There are 4 nested groupings, the coarsest first. Each group lies inside one group of the grouping before and may be the whole of it. The rows also spread widely along 16 directions, which tell nothing about the answers.
Known rows, each followed by its group in each grouping:
[-1.22  3.44  0.31  0.88  0.37 -2.00 -0.75 -0.71 -1.32  0.08 -1.48 -1.75
 -0.42 -0.28 -1.43 -2.53 -0.78 -0.07 -1.33 -0.09  1.60  0.27 -1.93 -2.21
 -1.47]
Z128 Z493 reru Fusug
[ 0.26 -0.51 -0.09 -0.67 -0.74 -1.74  0.61  0.94  2.76  3.26  0.61  0.65
 -1.04 -0.43 -1.27 -0.63 -3.06  0.23  4.52  1.24  2.97  0.42  1.99 -1.74
 -1.88]
Z389 Z706 dep Bam
[-1.40  0.47  0.98  0.38  0.50 -0.90 -3.51  0.83  3.02 -1.38 -0.83  3.03
  1.34  1.32  1.01 -1.48 -2.59  3.02 -2.77 -0.31 -0.21 -0.07  0.45  1.40
  2.26]
Z389 Z842 bor dulub
[ 1.07  0.05 -0.50  3.76  0.99  0.32  3.75  0.15  1.64  1.32  0.59 -0.87
 -2.88  1.34  0.69 -0.41  2.18 -0.16  1.87 -0.49 -3.34 -2.16  2.77 -0.53
 -1.27]
Z128 Z493 reru bedi
[ 1.65  2.48  0.45 -1.40 -0.70  0.60 -0.02 -1.60  0.32  1.12  0.72  3.60
  2.52 -2.96  3.31 -4.33  2.21 -1.51  0.28  0.59 -0.26  0.97  0.73  1.73
 -1.22]
Z389 Z842 bor Sopu
[-0.76 -4.24 -2.59 -0.61 -1.42  1.98  1.10  1.25  2.75  1.29  2.56  0.26
 -3.58  0.38  2.98 -2.00 -1.30 -1.44  1.39  0.53  1.88 -0.85  3.44  2.60
  4.99]
Z389 Z842 ret bafeb
[-5.35 -0.70  1.76  0.86 -0.98  0.55 -0.35 -1.18 -1.19  0.84  0.38 -1.93
 -3.78  0.46 -1.52  2.38 -0.44 -2.48  1.38  0.77 -2.39 -3.10 -2.85 -1.89
  0.09]
Z128 Z889 bani kek
[-2.58 -0.44  0.62  1.91 -1.09  3.09  0.62  1.91  0.33 -0.28  1.56 -0.04
  1.72  1.69  1.38  2.18 -2.48 -1.23  0.91  1.56  0.26  0.31 -0.61 -0.76
 -0.04]
Z389 Z445 zumus zubov
[-3.13  2.84  0.53 -2.03 -1.68 -0.66  1.05 -0.01 -0.20 -1.84  1.49 -0.87
 -1.99  2.45 -0.53  0.32  0.50 -2.29 -1.35  2.55  1.52 -1.01 -0.57  0.45
  3.70]
Z128 Z917 Vod silot
[ 1.23 -1.35  0.27  4.54  0.16  2.27  0.50 -1.56 -0.30  0.56  0.32 -0.09
  1.72  2.59 -2.59  0.57  0.06  1.04 -0.38  0.61 -3.17 -0.16 -1.07 -3.29
 -3.01]
Z128 Z889 vafo kuz
[-2.24 -0.08 -0.78  1.85 -0.54 -0.02  1.74  1.79  1.96 -2.06  0.64 -1.61
 -0.01  0.99  0.72 -1.25 -3.61 -1.87 -0.64 -1.00  1.23  1.87  3.24 -3.00
  0.87]
Z389 Z706 dep nudap
[-3.04 -0.89 -1.71  0.70 -2.90 -2.20  0.99  0.58 -3.52  2.46 -1.82  2.68
  1.19 -5.25  1.60 -4.37 -3.17  1.36  0.60 -0.99  0.81  0.52  2.76 -2.28
 -0.12]
Z389 Z842 ret Nako
[ 2.83 -3.39 -2.18  1.46  0.02  1.67 -0.79  1.86  1.09  0.96  1.57  0.70
  4.60 -0.22  0.21 -2.08 -4.23  0.29 -1.08 -0.18 -1.33  1.69  2.95 -2.34
  1.12]
Z389 Z578 Mas pipo
[ 0.65 -0.33 -4.81  2.78  0.44  2.18  1.35  0.91 -3.16  1.96 -0.59 -0.77
 -2.45  1.41 -0.46 -4.23  1.87  2.17 -0.64  1.02  0.22 -1.75  0.55 -0.75
  1.27]
Z389 Z842 zigi Zif
[-0.28  2.08  0.52 -1.84 -0.83 -0.87 -2.47  0.18 -1.86  0.38  0.35  0.56
  2.08  0.29 -0.75 -2.84 -3.67  0.55 -3.95  2.63  1.70 -1.82 -1.67  1.08
  3.57]
Z128 Z889 bani mif
[ 3.54 -1.38 -1.24  2.43  0.56 -0.62  1.08 -0.23 -0.11 -2.55  0.03  0.22
  4.27 -0.70  0.24 -0.71 -0.33  1.46 -3.00 -2.81 -1.76  2.59  1.42 -1.95
 -1.93]
Z389 Z706 zolut Tuva
[ 0.23  4.02  1.79 -0.35 -1.78 -3.35  1.42  0.63  1.74  0.31  0.04  1.58
 -0.77  1.36 -1.66  1.61  0.80  1.23 -0.08  3.27  2.08 -1.97 -0.78 -0.25
 -3.44]
Z128 Z917 Vod Zis
[-2.71  0.87 -0.39 -0.58 -3.01 -1.03  2.81  0.28 -3.61  0.66 -0.39  1.08
  0.38 -3.57  1.99  2.68  2.35 -1.04  1.88  0.56 -0.82 -0.11 -0.93 -0.59
 -1.14]
Z389 Z706 zolut Rul
[ 3.25 -0.98 -2.03  0.97 -0.72 -2.13  1.69  0.62  0.35 -1.13  0.33 -3.42
 -1.65  3.74 -3.44  5.11  1.07  1.59 -1.27  1.35  1.71  0.74 -1.07 -1.13
  2.43]
Z128 Z889 bani kek
[ 1.92 -1.88 -3.01  0.94 -2.37 -0.51  0.14  0.08  0.96  2.83 -1.25  0.95
 -1.21 -1.62  2.09 -1.49  0.00  0.66  0.00  0.86  0.02  0.43  2.46  1.14
  4.48]
Z389 Z706 zolut Rul
[ 0.11 -2.36 -2.72  1.67  0.26  3.45  2.57  0.11 -2.85 -1.42  2.29  0.42
  2.15  1.49 -0.68 -0.36  2.78 -0.47 -1.08 -0.14 -5.43 -0.36  1.35 -2.74
 -0.01]
Z389 Z842 ret Nako
[ 0.61  2.63  1.26 -1.31 -1.54 -3.29  0.40 -0.50 -2.66 -3.19 -0.52  0.78
  3.42 -3.40  1.68 -0.45 -0.34 -0.08 -4.28 -1.47  1.90  1.14 -1.77  0.77
 -1.68]
Z389 Z445 zumus zubov
[-4.55  2.25  1.09  2.64 -0.86  1.80  2.39  1.99 -0.26 -0.98  0.44 -0.46
 -1.63  4.70  0.58  2.47 -1.66  0.80  1.67  2.30  2.62 -0.62 -0.59  0.48
  1.42]
Z389 Z445 zumus zubov
[-0.13  0.51  0.50  3.12  2.95  1.34 -2.05  0.95  1.40  3.24 -0.80 -0.99
 -0.03 -0.88  1.56  0.20 -0.42  0.06  2.23 -1.09 -5.08 -1.47 -0.59 -0.27
  0.22]
Z128 Z493 reru Fusug
[ 0.07 -0.62 -1.21  1.54 -0.38  2.14 -1.29  1.37  0.41  1.79  0.72 -1.39
  1.29 -0.30  0.03  1.27 -0.60 -1.60  0.44  1.42 -1.43  0.12 -1.63 -2.15
 -0.50]
Z128 Z917 Vod Zis
[ 2.74 -1.83  0.88  1.50  0.78  2.16  1.00 -4.39  1.06  0.71  0.98  3.15
  1.95  1.98 -0.28 -1.30  2.66  1.57  3.70 -1.13 -1.67  3.64  0.98  0.51
 -0.53]
Z389 Z842 bor Sopu
[-0.34 -0.81 -2.89 -0.62 -0.36  1.80  0.83  1.36 -3.68 -0.99  1.62 -1.01
  3.03 -2.38  0.67 -2.23 -0.26 -1.95 -2.18 -0.54 -0.93  0.31 -0.37 -2.57
 -1.24]
Z389 Z706 dep nudap
[-1.09  0.06  0.33  0.71 -0.26  0.15  1.93  0.30 -1.12  0.72  1.02 -0.26
  1.50 -3.15  3.29 -1.86 -2.07 -2.12  1.68 -1.81 -0.32  1.26  2.03  0.12
  1.27]
Z128 Z917 Vod silot
[ 2.91  2.30 -2.07  1.05  1.58  3.64  0.63  0.76  0.64  0.27  1.14  0.30
  2.73  0.64  2.05 -1.04  4.21  0.19  2.81  0.15  2.32  3.79 -1.92 -0.09
 -4.86]
Z389 Z445 zumus zubov
[ 4.72  0.34  0.94  2.19 -0.63  0.89 -0.73 -3.57  0.65  2.28 -0.58  0.36
  1.86 -0.83  0.18  1.41  3.30 -1.03  0.63  0.69 -3.39  1.59 -2.19  0.22
 -0.48]
Z128 Z917 Vod Zis
[-0.62 -0.04 -2.38  0.11 -0.01  4.22 -0.08 -0.84 -2.88 -0.13  1.26 -0.27
  2.04 -1.17  3.27 -3.29  2.20 -2.07 -0.59 -0.53 -1.05  2.11 -0.95  0.73
  2.98]
Z128 Z889 bani kek
[ 1.67 -1.66  0.76 -0.52 -0.45 -0.91  2.56 -2.09 -0.46 -0.64  2.37  0.00
  1.00 -2.03 -0.10 -2.77 -1.33 -2.77  0.06 -1.53  0.05  0.49  2.15 -1.33
 -2.04]
Z389 Z842 bor Sopu
[ 1.87  2.01 -1.60  0.35 -0.18 -1.58  1.39 -0.03  0.88  1.32 -0.50  1.62
  1.47  1.96 -2.42 -0.23  1.95  3.33  3.25  1.20  1.95  3.50  1.18 -2.68
 -1.94]
Z128 Z889 bani kek
[-5.81 -0.05  0.67  0.52 -1.67 -1.66 -1.52  0.92  2.99 -1.20 -1.55  2.59
 -2.40 -0.80  2.53 -1.15 -1.38  0.98 -0.45 -1.56 -0.19 -0.39  1.67  0.18
  0.95]
Z389 Z445 zumus zubov
[-1.48 -0.86 -3.88 -0.91  0.32  2.01 -2.53  2.07 -0.13 -1.08  0.62 -0.55
  1.60  1.20 -0.94  1.89  3.21  0.22 -1.35  0.55 -3.44  1.37 -1.63 -3.06
  1.67]
Z128 Z889 bani kek
[-1.21  2.13  2.41 -0.44  0.52 -0.52  0.47 -1.71  0.21  1.34  0.90  2.68
  1.14 -0.45 -0.93 -3.39 -0.94 -0.73  2.32  0.51 -1.74 -0.82  1.36 -1.54
 -2.61]
Z389 Z842 ret bafeb
[ 3.69  1.22 -0.90  0.29  0.28  1.07  0.84 -0.55  0.91 -0.89  1.65  0.93
  3.32  1.88 -0.19 -2.35  1.37  1.31 -1.05  0.92  3.10  2.66 -0.78  0.02
 -3.18]
Z128 Z493 reru Fusug

New rows, each followed by its group in each grouping:
[ 4.24 -0.73 -1.43  0.75  3.54  0.23  2.89 -0.64 -3.22  0.33  2.10 -1.87
  1.60  1.15 -2.96 -0.75  1.27  0.81  1.68 -1.46 -2.59 -0.18  0.80 -1.95
 -1.35]
Z389 Z842 bor Sopu
[-0.03  2.19  0.34 -2.19 -1.08 -3.13  2.41 -3.16 -0.31 -0.88 -0.31  3.31
 -2.49 -0.37  0.92 -4.80  3.20  1.70  0.56 -1.13  2.31  0.27  2.19  2.79
  0.56]
Z389 Z445 zumus zubov
[-0.03  0.12 -3.41  0.93  1.36 -0.03 -0.69  1.87  0.94 -0.65  0.02 -2.86
 -2.12 -1.50  1.58 -5.27 -0.98 -2.25 -2.55 -2.25  0.13 -0.24  2.09 -1.80
  1.25]
Z389 Z578 Mas pipo
[ 3.72 -0.89 -1.05  0.78 -0.72 -0.12  2.44  0.20  1.82  1.94  1.36 -0.55
 -0.13 -2.78  2.58 -2.79 -1.07 -1.50  2.60 -0.87  4.72  1.83  1.73  0.51
 -3.72]
Z389 Z445 zumus zubov
[-1.22  2.41 -0.55  0.87 -1.60  0.72  2.86 -0.56 -3.20  1.51 -0.15  0.79
 -0.41 -2.92  4.68 -5.10 -0.20 -2.92 -0.34  0.20 -1.35 -1.00  3.19  1.91
  4.91]
Z389 Z578 Mas pipo
[-1.62 -1.73 -1.28 -0.39 -0.40  3.92  2.78 -2.02 -1.66 -1.65  3.33 -0.24
 -0.78  1.71 -0.08 -1.16  3.77 -3.29  1.27  0.11 -1.49  0.63 -0.03 -1.31
 -0.53]
Z389 Z842 bor Sopu
[-4.06  1.56 -0.19 -1.91  0.30 -1.07 -0.92  3.22  2.13 -3.11  1.56  1.15
  0.84  0.16  0.83 -1.80 -2.17 -0.93 -2.43 -0.21 -0.10 -0.75  1.89 -1.69
 -0.16]
Z389 Z842 ret Nako
[ 4.04 -2.40 -1.71  0.45 -1.33  1.97  2.63 -1.24  1.38  2.36  2.34  0.37
 -1.51  1.93  0.11 -0.01  1.82 -0.66  2.53  2.40  1.30  0.26  1.45  1.62
  1.71]
Z389 Z842 ret bafeb
[-1.04 -3.16  0.74 -0.10 -3.56 -1.67 -2.67 -1.65  0.36  1.24 -0.84  3.32
 -0.56  1.19 -2.81  1.67 -1.33  4.05 -2.22  2.47  0.33 -2.35 -2.60  0.35
  0.26]
Z128 Z889 bani mif
[ 0.90 -0.92  0.03 -0.33 -1.38  1.27 -1.26 -2.66 -3.51 -1.96  0.74  0.60
  3.83 -0.35 -0.61 -2.66 -1.06 -0.75 -4.87 -0.05 -0.82  0.70 -2.10 -0.33
  1.24]
Z389 Z445 zumus zubov
[ 1.65 -3.33 -3.04  0.33 -1.43 -0.77  4.26  2.41 -2.19 -1.47  2.26 -0.86
  1.17 -1.94  1.72  0.09 -1.38 -0.29 -1.75 -1.16  1.10 -0.04  3.14 -0.31
  0.89]
Z389 Z842 bor dulub
[ 2.04 -1.26 -2.00  0.11 -1.80  1.34 -0.64  1.88 -2.59  0.12  1.09  0.74
  1.80 -0.10  0.71  0.15 -0.44  1.29 -5.26  2.73 -0.37 -3.90 -2.25  2.09
  0.92]
Z389 Z445 zumus zubov
[-5.10 -1.75 -2.06  2.14 -2.64 -0.72  0.82  2.29 -0.30 -0.44 -1.47 -1.54
 -3.62  0.34  0.62  3.19 -0.75 -0.15 -0.14 -0.11 -0.84 -0.67  0.83 -2.02
  3.40]
Z389 Z445 zumus zubov
[ 1.80 -0.05 -1.54 -0.17 -1.51  1.90  0.22 -1.19 -2.15 -0.20  0.51  3.21
  3.62 -1.68  0.95 -0.61  4.69  1.15 -1.23  0.81 -1.30  0.64 -2.65 -0.17
 -4.79]
Z389 Z706 zolut Tuva
[-1.77 -0.23 -1.27  1.70 -0.44  0.44  0.69 -1.64 -3.66  1.87 -1.34  0.45
 -0.07 -4.41  2.58 -6.08 -0.96 -1.26 -0.26 -2.23 -2.61 -0.63  1.76 -0.79
  1.36]
Z389 Z706 zolut Rul
[ 1.07  2.65  0.58  3.32  1.58 -0.90  1.85 -1.04 -2.55 -1.18 -1.26 -3.92
 -1.21 -0.42 -0.36  1.80  2.05 -1.33 -1.06 -1.67 -2.15 -0.89 -2.63 -1.32
 -1.95]
Z389 Z706 zolut Tuva
[ 2.83 -1.45 -1.68  0.11  0.31 -0.26 -3.92 -1.26  0.81  1.45 -1.06  1.00
  1.63 -1.03  0.63 -3.30 -0.22  1.40 -3.77 -0.50 -3.25  0.00  0.13  1.18
  4.73]
Z128 Z493 reru Fusug
[ 0.32  1.67  1.36  0.10 -0.97 -0.73  2.54 -0.89 -1.17 -0.52  0.40  2.23
  3.51  3.06 -0.54  3.36  0.19  3.46  3.24  1.20  2.52  4.37 -0.01  0.87
  2.24]
Z128 Z889 bani kek
[-1.96  4.46  1.13  2.96 -1.84 -1.46  0.97  0.15 -2.64  1.81 -2.30 -3.10
 -1.95 -1.60  0.59  1.74 -0.48 -2.81 -0.92  2.12 -1.02 -2.13 -2.26 -1.52
  1.18]
Z128 Z889 bani kek
[-0.71 -0.95  0.76 -1.07  0.40  2.01 -2.01  1.95  2.75  0.05  2.56  0.24
  1.55  2.88  0.87  2.01 -2.73  0.09 -0.09  2.08  0.75 -0.38 -1.10  2.13
  3.36]
Z128 Z493 reru bedi
[-1.91 -0.54 -0.98  2.13  1.13  1.38  1.72  2.59  0.39  0.90  1.39 -1.35
  2.40 -0.54  0.39  0.70 -2.27 -1.79  3.46 -1.11 -3.15  1.90  2.96 -4.79
 -0.69]
Z128 Z889 bani kek
[ 3.53  0.82  0.37  1.84  1.37 -2.04  3.09 -0.06  0.08  1.12  0.67  1.11
  1.38 -0.46 -0.86 -2.13 -0.83  1.41  1.15 -0.80 -1.71 -0.85  3.45 -1.26
 -2.69]
Z389 Z842 ret bafeb
[ 0.23  2.39 -0.30 -1.61  1.40 -0.69 -0.26 -0.90 -0.34  0.03 -0.03  1.72
  2.41 -0.98  0.01 -0.01  3.60  0.17  2.96 -1.09 -2.51  3.23  0.19 -1.44
 -0.38]
Z389 Z842 ret bafeb
[-2.25 -0.89 -0.13 -0.45 -0.07  2.84  0.81  1.06 -1.82  2.40  1.66  0.33
 -1.24 -2.60  3.87  1.58  1.64 -1.60  3.38  0.44 -1.47 -2.87 -2.16  2.90
 -0.33]
Z389 Z706 zolut Tuva
[ 0.24  0.30  1.39 -1.15 -1.72 -4.24  0.83  0.30 -0.46 -1.25 -0.32 -1.15
 -0.25 -0.13 -1.21  5.48 -1.14  0.55 -0.38  0.18  1.64  0.34 -1.41  0.30
  1.56]
Z389 Z445 zumus zubov
[-1.27 -1.18 -2.47  1.06 -2.07 -2.58  2.22 -0.23 -1.91  0.42 -1.38 -0.72
 -5.51 -0.80 -0.92  1.45  3.81  1.06 -0.61 -0.01 -1.13 -2.99 -0.26 -0.72
  0.15]
Z389 Z842 ret Nako
[ 3.73 -3.81 -0.43  0.95  2.54  3.44  2.17  0.67 -0.52 -1.52  4.04  1.08
  3.53  0.79  3.48 -0.59 -0.90  0.82 -0.62 -2.22 -2.51 -0.26  2.27  4.14
  2.87]
Z389 Z842 zigi Zif
[ 0.86 -1.05 -1.84 -1.44  0.45  2.01 -1.98  2.02  1.36 -0.09  2.25 -0.24
  1.88 -0.37  1.54  0.68  0.73 -1.66 -1.79  0.91 -2.91 -0.73 -0.48  0.32
  2.30]
Z128 Z889 bani kek
[-4.03 -0.39 -0.01 -1.31 -5.34 -0.97 -1.31  1.06  0.58 -0.43  0.03  1.23
 -0.98 -0.93  0.45  1.67 -1.75 -2.11 -3.30  3.76  2.27 -1.58 -1.58 -0.86
  0.99]
Z389 Z842 bor Sopu
[-0.82  2.17 -0.61  3.39 -1.68 -0.90  1.18  2.43 -0.78  1.18 -1.98 -0.89
  1.00 -1.81  0.98  1.88 -1.39 -0.05  0.05  0.93  0.48  0.30 -0.57 -2.85
 -2.80]
Z389 Z706 dep nudap
[-2.04  0.22 -0.43  2.85  0.74  1.39  3.34  0.14 -0.76  0.68  0.03  0.81
 -2.19  3.18  0.75  1.33  2.26  1.65  3.84 -0.29 -3.36 -0.43  2.43  0.42
  3.29]
Z389 Z578 Mas pipo
[-0.76 -0.21 -2.79  1.37 -0.76  2.44 -1.54 -1.08 -2.51  1.71 -1.03 -0.20
 -0.03 -0.17 -0.39 -2.05  2.05 -0.81 -0.90  1.15 -3.21  0.21 -1.09 -2.00
  2.87]
Z389 Z842 ret bafeb
[ 1.17 -2.39  0.11  0.98 -1.33  2.01 -0.31  1.17  2.47  1.95  1.88  2.48
  2.39  0.99  0.87  2.24 -1.06  1.01  1.15  2.34 -1.52 -0.54  0.42  0.50
 -0.12]
Z128 Z889 bani kek
[ 2.77 -1.03 -1.37  1.91 -1.54  0.59  0.99 -1.74 -0.81  0.85 -0.56 -0.18
  0.49 -0.17  0.46 -0.13  1.09  0.45 -0.32  0.36  0.90  1.63 -0.72  0.26
  0.55]
Z389 Z706 zolut Tuva
[ 1.69 -0.22 -0.43 -0.58 -1.27 -2.98 -1.23  0.24 -0.60  1.43 -0.77  0.22
  2.91 -5.87  0.62 -1.69 -2.57 -0.94 -0.51 -1.35  1.63  1.84 -0.32 -2.52
 -3.58]
Z389 Z842 ret bafeb
[ 2.09 -0.95 -0.63 -2.45 -1.76 -3.27  0.39 -1.97  1.26  0.20  0.02  4.61
 -0.66  0.36 -2.19 -0.07  4.31  3.73  0.13  0.60 -1.16 -0.91  0.82  0.54
 -2.04]
Z389 Z445 zumus zubov
[ 1.56  1.06 -0.47  1.64 -0.60 -1.15 -0.20  0.21 -0.68 -0.46 -1.00 -0.81
  2.46 -0.36  0.44  0.58 -1.54 -1.11 -3.07  0.30 -3.47  1.05  1.70 -1.25
  5.43]
Z389 Z842 ret Nako
[ 3.38 -0.55 -2.64 -1.08  0.30 -1.67 -0.11  2.67  0.32 -0.58  1.15 -2.30
  1.30 -0.39 -1.00  2.67 -0.05 -0.86 -2.28  0.66 -1.25 -0.11  0.44 -1.47
  2.18]
Z389 Z842 ret bafeb
[ 0.11 -0.11 -1.09  2.38  1.29  2.79 -2.28 -0.33  1.88  0.07 -0.53  0.55
  1.10 -1.06  3.71 -3.81 -0.03 -0.46 -0.26 -2.10 -0.20  2.75  0.05  0.62
  0.71]
Z389 Z842 ret Nako
[-0.91  0.61  2.28 -2.69  1.38 -0.02  0.41 -2.15  0.51 -2.70  2.58  2.93
  0.65  5.87 -2.60 -1.08 -0.26  2.94  0.56  0.56  0.75 -0.03  0.47  2.39
  2.82]
Z389 Z445 zumus zubov
[-3.27  4.48  2.46 -2.74  3.81 -0.80 -0.30  0.99 -1.66 -2.14  1.72 -0.78
  3.78 -0.27  0.61 -1.11 -2.54 -0.56  2.91 -2.49  1.51  3.05 -0.79 -0.58
  0.29]
Z128 Z889 bani mif
[ 2.18  4.18  2.80  2.00  2.17 -0.67 -1.66  0.14  1.34  2.37 -1.18  1.71
  2.66 -0.37  1.28  0.48  0.30  2.60  1.31  0.59 -1.07 -0.64 -2.60  1.81
 -3.40]
Z128 Z493 reru Fusug
